The same things were measured in two ways. Each way mixes the same 11 hidden numbers, adds some noise and spreads widely along 7 directions of its own, which tell nothing about the thing.
In the rows, 100 means zero.
Some things both ways: the first way, then the second way.
82 101 46 66 111 63 99 48 75 133 131 100 124 80 85 112 82 136 142 91 73
 129 72 47 101 72 101 104
104 88 106 108 107 99 97 98 99 112 98 99 50 103 120 95 88 81 94 105 99
 87 71 103 86 116 87 97 83

98 96 64 109 94 113 75 98 120 96 90 100 111 90 113 108 93 77 82 106 105
 126 94 109 102 117 79 92
111 91 99 109 115 54 90 99 92 128 109 84 111 87 94 107 119 85 120 79 91
 107 102 131 110 120 114 75 97

81 86 115 99 69 95 93 109 103 100 105 102 90 107 117 106 109 108 107 97
 95 104 83 94 103 121 104 113
140 90 91 116 101 119 84 114 88 84 94 139 115 106 96 107 91 93 101 103
 135 73 81 99 99 65 107 84 96

93 117 108 89 91 64 92 70 98 110 86 98 86 80 103 108 106 86 106 93 94
 131 99 60 138 76 116 90
141 79 98 104 99 101 103 134 82 68 91 132 109 97 113 120 104 99 95 96
 104 65 92 92 94 80 119 86 124

87 64 89 113 85 123 125 125 104 82 136 101 102 97 87 95 108 106 111 104
 79 78 98 107 80 132 67 128
89 93 67 122 125 74 88 61 93 123 95 71 106 73 88 125 108 80 130 98 118
 96 108 133 121 156 124 97 90

106 122 103 102 120 81 120 95 78 118 103 99 102 99 98 86 112 111 96 88
 95 94 90 62 116 65 115 104
92 99 102 108 98 74 108 94 120 105 108 91 92 87 97 104 97 96 116 86 88
 93 90 112 102 125 98 94 107

72 90 125 133 96 89 129 141 107 86 109 109 99 101 101 104 127 143 105 99
 103 82 99 103 123 117 123 155
76 82 98 134 77 109 113 110 110 72 121 113 82 90 103 108 86 103 121 74
 116 61 86 102 110 126 89 109 105

127 75 96 82 93 98 89 76 129 86 124 111 110 75 74 120 61 82 74 111 97
 103 115 105 104 155 65 69
115 102 99 105 104 61 100 85 115 112 115 99 114 70 89 117 108 103 107 64
 111 116 93 103 93 93 87 64 101

100 93 47 59 103 71 99 87 94 108 145 105 113 90 65 98 105 103 118 101 75
 87 95 84 82 93 80 110
135 82 102 103 101 129 86 101 78 103 93 130 78 112 115 111 73 112 75 122
 132 49 94 93 88 72 101 93 99

87 85 84 74 91 83 86 96 90 114 127 98 106 104 67 104 96 101 121 86 99
 104 115 124 79 97 58 118
100 94 97 92 117 118 101 103 85 118 63 104 92 95 106 109 97 104 83 142
 108 70 86 134 116 98 116 110 95

131 131 69 84 112 46 91 49 97 102 118 100 88 73 99 89 117 74 84 97 94 83
 93 54 133 87 138 77
118 105 94 104 98 66 96 89 108 124 100 104 130 81 81 109 112 107 97 99
 92 122 102 114 111 84 89 60 99

57 91 105 95 85 62 79 120 108 98 97 99 74 82 90 127 120 146 129 97 95
 130 87 91 114 139 121 136
135 77 88 114 111 87 91 122 73 96 81 120 115 91 113 127 104 89 115 98
 115 44 113 134 119 91 138 101 124

128 113 171 88 90 96 100 117 90 95 83 101 86 128 98 98 105 87 77 84 111
 108 121 87 107 82 88 91
125 84 95 93 111 74 110 102 116 98 95 99 113 73 110 101 103 97 119 83 65
 92 95 95 89 123 128 82 131

92 124 113 96 86 79 86 106 117 109 79 101 66 93 105 115 118 92 103 101
 100 115 89 112 108 122 109 98
130 116 91 103 134 69 72 99 79 135 67 121 134 91 78 95 124 79 109 119
 124 105 127 131 125 81 137 77 117

78 114 93 96 87 98 115 123 92 115 81 95 74 81 111 87 125 95 119 88 80 81
 75 88 92 99 115 94
112 101 92 78 106 79 97 87 61 104 68 95 154 73 73 139 117 120 93 110 117
 93 125 147 124 80 125 85 119

98 107 98 101 107 69 89 85 110 89 84 90 78 61 73 107 91 92 100 95 111
 110 129 96 126 119 124 83
118 96 112 84 90 95 94 93 74 89 89 89 134 91 75 130 104 118 82 93 118
 101 84 137 99 63 91 65 78

63 102 97 115 93 111 124 117 105 121 90 107 98 89 108 107 111 113 103
 104 93 85 70 94 113 111 96 103
95 114 118 80 101 70 107 116 93 90 81 111 101 100 89 117 112 99 97 117
 100 77 110 117 99 94 101 132 134

103 135 128 121 108 81 108 119 105 102 80 106 64 106 102 106 139 98 93
 90 117 116 108 109 128 89 120 134
141 102 98 95 109 75 88 99 87 106 88 114 117 93 89 97 105 85 105 97 99
 112 96 106 94 82 110 72 114

90 111 113 106 129 122 126 128 48 122 121 109 87 138 61 115 109 114 113
 71 107 110 135 117 113 62 69 152
113 81 93 104 128 84 123 119 116 95 93 74 88 82 105 105 107 90 120 84 79
 72 79 99 93 140 117 103 131

99 107 92 90 115 100 123 106 90 115 124 104 109 110 61 110 111 117 120
 96 89 105 109 110 73 80 37 125
122 103 86 113 126 82 75 76 81 124 88 109 88 98 95 89 89 67 127 98 128
 87 109 117 105 117 133 96 114

73 98 98 91 82 82 91 95 112 99 87 86 82 84 78 101 105 83 117 107 96 119
 113 94 107 102 92 93
108 104 120 67 107 99 93 104 83 91 69 95 94 114 99 124 101 105 72 151 96
 85 85 120 93 94 109 103 83

55 102 87 108 96 87 107 141 91 112 91 98 83 98 107 94 134 146 128 85 108
 98 70 96 96 98 140 146
116 70 102 106 91 124 98 114 74 81 100 134 106 94 115 113 84 110 106 92
 124 40 94 114 99 85 115 113 114

121 106 83 83 100 75 81 47 97 102 118 89 100 79 78 102 87 71 107 87 99
 107 119 101 93 95 73 77
115 86 80 114 122 123 82 94 77 113 61 119 92 98 115 106 98 81 91 138 121
 63 103 122 100 96 125 114 96

57 109 65 119 86 69 83 70 109 110 98 82 67 74 114 101 126 115 127 105
 107 116 62 81 119 124 145 110
95 111 104 106 88 56 100 106 126 91 97 110 132 82 83 116 114 92 125 102
 83 112 93 125 119 108 93 91 95

79 111 59 82 108 88 75 84 54 122 114 92 105 110 85 118 107 109 142 65 97
 132 111 99 91 59 73 133
90 83 98 108 98 99 112 89 108 114 115 85 98 83 98 89 102 104 102 75 80
 110 74 109 88 115 85 82 92

81 70 91 105 76 102 108 126 121 80 125 101 89 103 93 86 115 109 97 117
 102 83 90 103 94 141 110 126
86 102 101 109 103 89 93 88 111 111 106 92 109 84 83 126 100 108 108 115
 123 100 75 127 130 119 87 82 55

94 131 120 116 115 68 108 93 98 101 82 99 76 76 95 112 117 111 96 87 112
 92 105 81 142 100 137 99
95 97 92 124 122 107 76 84 90 117 100 110 79 113 96 79 95 69 116 106 129
 76 105 107 86 119 111 123 99

99 118 95 92 91 81 82 92 112 99 89 106 93 94 104 111 120 84 86 94 119
 100 95 92 121 99 105 94
110 84 100 117 112 103 88 112 93 112 115 144 102 99 109 85 103 93 114 93
 119 73 105 88 94 99 110 109 117

99 132 114 107 107 79 98 112 90 108 89 92 73 117 103 96 131 116 107 91
 111 123 92 88 103 81 120 126
113 79 92 101 110 85 100 93 99 112 81 76 77 86 118 109 86 84 113 118 73
 80 79 125 109 142 114 94 92

Other things, the second way, with their names:
<146>: 82 90 114 79 74 88 134 112 117 80 87 105 95 73 116 124 96 124 88 104 62
 78 82 115 96 107 85 115 121
<78>: 153 116 102 91 104 84 87 111 84 96 95 119 119 109 72 106 103 92 90 102
 122 121 71 104 97 51 89 62 95
<189>: 108 87 110 83 97 80 114 92 101 94 111 65 95 86 91 101 87 104 116 84 70
 109 66 108 94 137 99 75 98
<103>: 104 93 111 79 99 89 110 93 98 97 87 79 89 90 96 108 98 106 83 115 74 107
 80 103 85 113 84 88 97
<399>: 70 91 111 111 96 90 120 103 133 105 121 105 73 87 114 94 106 106 96 85
 76 83 95 83 70 123 73 123 116
<313>: 122 94 116 82 99 72 109 127 88 75 101 110 126 91 92 124 120 112 95 88 92
 93 99 98 94 87 108 83 124
<61>: 112 59 81 118 112 102 98 92 79 106 102 79 91 81 114 127 91 97 116 87 108
 58 89 127 110 135 119 92 92
<113>: 106 110 107 101 114 68 96 114 102 109 92 135 116 97 98 99 128 95 99 92
 102 78 143 98 84 80 124 113 155
<100>: 86 104 106 102 104 85 95 69 123 120 119 92 77 95 99 93 92 94 102 93 94
 115 82 96 76 124 84 92 80
<110>: 66 100 108 118 101 84 111 108 118 100 105 101 119 73 87 119 122 114 109
 83 118 89 100 124 128 115 98 89 91
<135>: 120 99 109 84 106 102 91 95 87 116 73 103 94 106 101 103 99 98 69 132 94
 97 86 117 79 70 89 92 85
<358>: 111 95 89 122 114 105 88 93 100 107 101 114 99 96 91 104 92 93 112 102
 136 77 94 104 109 105 108 92 95
<469>: 92 102 112 114 79 108 95 111 92 80 97 136 108 99 94 121 98 112 91 101
 139 71 97 122 117 72 94 92 87
<404>: 94 84 110 112 94 115 107 104 117 97 113 136 71 87 124 102 87 108 93 92
 117 67 83 79 81 98 78 110 100
<215>: 91 119 130 74 95 60 100 87 132 114 101 115 87 92 106 103 97 102 91 109
 80 109 92 99 75 97 85 106 99
<170>: 92 87 100 118 106 71 95 114 91 105 87 104 113 78 108 131 125 98 108 102
 109 72 119 137 131 115 120 90 96
<480>: 114 98 99 85 102 81 106 73 113 112 96 87 74 93 109 93 82 87 99 94 69 103
 81 96 59 114 91 104 114
<440>: 112 90 101 102 103 94 110 130 99 91 64 128 107 86 113 105 114 89 97 114
 85 72 99 115 95 82 105 120 132
<430>: 113 104 100 99 109 62 96 98 84 134 74 95 121 79 85 72 120 88 111 101 72
 127 116 136 129 106 125 58 122
<159>: 102 92 83 114 128 98 92 78 101 114 98 77 79 90 97 102 97 77 115 102 113
 102 74 106 99 144 111 89 79
<418>: 98 74 85 129 90 93 104 95 89 99 107 96 112 66 98 112 91 103 132 70 114
 80 92 134 146 132 117 63 95
<54>: 133 99 120 69 98 42 110 113 104 96 90 95 127 85 94 106 112 101 109 84 51
 102 104 113 82 91 112 87 142
<138>: 122 73 73 118 119 86 89 66 86 135 105 86 85 83 107 64 90 63 134 75 77
 109 97 105 80 140 114 91 117
<362>: 95 72 98 96 103 73 116 105 104 106 65 67 92 67 127 119 111 91 105 110 42
 86 88 146 111 141 118 90 96
<371>: 89 98 108 82 85 74 115 107 92 84 77 101 144 64 88 146 122 126 91 106 92
 96 102 142 125 88 98 90 101
<352>: 104 89 95 100 96 97 111 92 100 105 109 92 107 83 91 115 98 114 95 91 100
 105 73 107 99 101 80 80 90
<240>: 92 110 98 106 101 76 93 63 116 121 109 85 102 87 80 86 100 90 111 89 91
 141 84 109 94 121 88 67 79
<289>: 132 88 87 107 128 74 101 108 92 117 76 89 110 83 101 102 113 83 113 95
 89 87 101 126 113 111 134 76 121
<160>: 115 90 96 83 109 95 99 92 65 92 74 90 111 76 93 141 99 108 94 112 126 86
 86 133 120 103 114 85 90
<164>: 81 97 93 97 118 59 99 84 82 128 79 67 100 67 94 111 122 78 118 105 85
 127 91 153 131 146 111 87 82
<466>: 116 78 105 105 109 116 89 122 68 92 76 125 108 95 106 104 103 88 106 111
 126 66 84 131 113 86 116 106 91
<405>: 144 92 101 87 87 107 94 101 84 83 72 108 98 104 103 118 79 102 78 129 96
 88 73 110 93 72 96 72 87
<386>: 97 74 74 129 94 121 100 64 102 88 127 93 98 85 99 113 77 110 114 68 122
 69 100 92 90 132 112 80 100
<270>: 69 89 90 114 104 102 105 81 117 97 98 106 75 81 120 116 97 95 106 107
 104 73 99 98 90 143 104 127 98
<368>: 106 86 91 128 92 83 102 100 103 95 105 118 100 71 102 100 96 97 123 84
 105 82 113 94 123 127 107 76 124
<249>: 83 88 117 137 92 101 94 119 104 91 110 113 81 95 105 110 111 98 92 86
 135 79 90 111 116 98 79 72 66
<109>: 107 79 103 93 86 86 124 112 91 90 91 99 112 61 103 113 105 117 98 89 75
 99 86 112 116 107 87 76 117
<223>: 103 115 96 112 126 67 79 65 104 150 98 84 74 99 87 79 106 69 104 102 106
 129 102 111 87 115 89 84 90
<37>: 125 102 120 81 89 83 101 101 96 93 100 108 105 96 91 97 93 105 91 89 89
 110 80 100 80 75 85 74 107

Some of these things the first way, each followed by its name:
94 91 90 91 92 72 98 74 101 118 107 97 113 73 104 89 88 106 103 91 100
 93 81 79 106 99 110 86
<146>
125 101 94 117 97 141 113 109 103 121 90 107 112 114 139 73 77 69 66 96
 100 93 78 117 85 104 99 80
<289>
100 106 66 111 108 100 105 90 101 115 98 95 99 81 105 81 102 82 97 96
 100 105 88 98 98 88 103 98
<100>
87 127 70 133 108 121 115 129 98 117 70 101 87 115 132 86 112 106 110
 100 96 142 77 109 100 80 140 137
<249>
112 107 109 101 96 74 98 97 117 84 89 97 92 82 102 94 103 92 88 106 96
 115 105 71 122 104 124 92
<170>
117 98 146 102 80 84 93 107 113 86 91 112 93 93 120 106 106 84 65 91 108
 89 104 88 137 123 117 90
<352>
94 82 95 102 81 90 93 95 131 93 98 97 112 80 98 98 88 90 95 112 97 107
 102 110 95 127 83 92
<469>
120 91 112 102 96 94 125 113 95 82 112 97 99 84 92 72 107 76 88 93 78 66
 117 84 100 93 96 92
<386>
120 77 84 73 103 91 112 88 101 97 149 115 127 100 66 102 82 113 94 96 98
 82 110 96 87 107 74 109
<404>
138 97 126 123 102 100 101 104 114 81 96 97 110 109 111 79 84 94 71 93
 123 108 121 112 97 105 114 105
<362>
96 71 92 86 85 96 96 101 129 99 115 100 115 86 84 97 83 106 91 114 101
 100 89 102 80 135 73 90
<215>
108 99 111 93 103 75 111 92 107 91 122 106 88 89 69 103 104 99 90 102
 102 81 116 93 117 120 103 100
<358>
99 103 71 109 112 93 112 70 82 115 131 105 108 96 99 97 95 116 113 80
 107 87 91 99 105 95 118 118
<440>
85 101 101 88 87 67 77 82 109 93 96 88 78 75 74 116 106 91 118 94 107
 119 119 98 110 115 91 95
<371>
97 85 67 87 101 88 115 64 97 109 147 113 121 91 80 106 91 98 102 104 85
 88 94 78 117 96 79 106
<78>
101 91 84 110 84 92 118 95 115 101 115 99 100 93 123 70 103 104 100 110
 88 81 65 87 90 116 137 103
<405>
81 92 111 90 75 94 99 92 88 114 94 91 89 87 111 100 103 99 125 85 79 118
 80 75 91 92 84 94
<270>
82 85 125 69 74 83 98 114 91 100 106 110 109 95 97 129 99 119 116 92 65
 102 93 66 108 111 75 100
<113>
88 106 86 76 95 111 80 80 77 118 101 89 112 126 81 118 87 109 128 80 114
 130 104 99 69 72 51 97
<466>
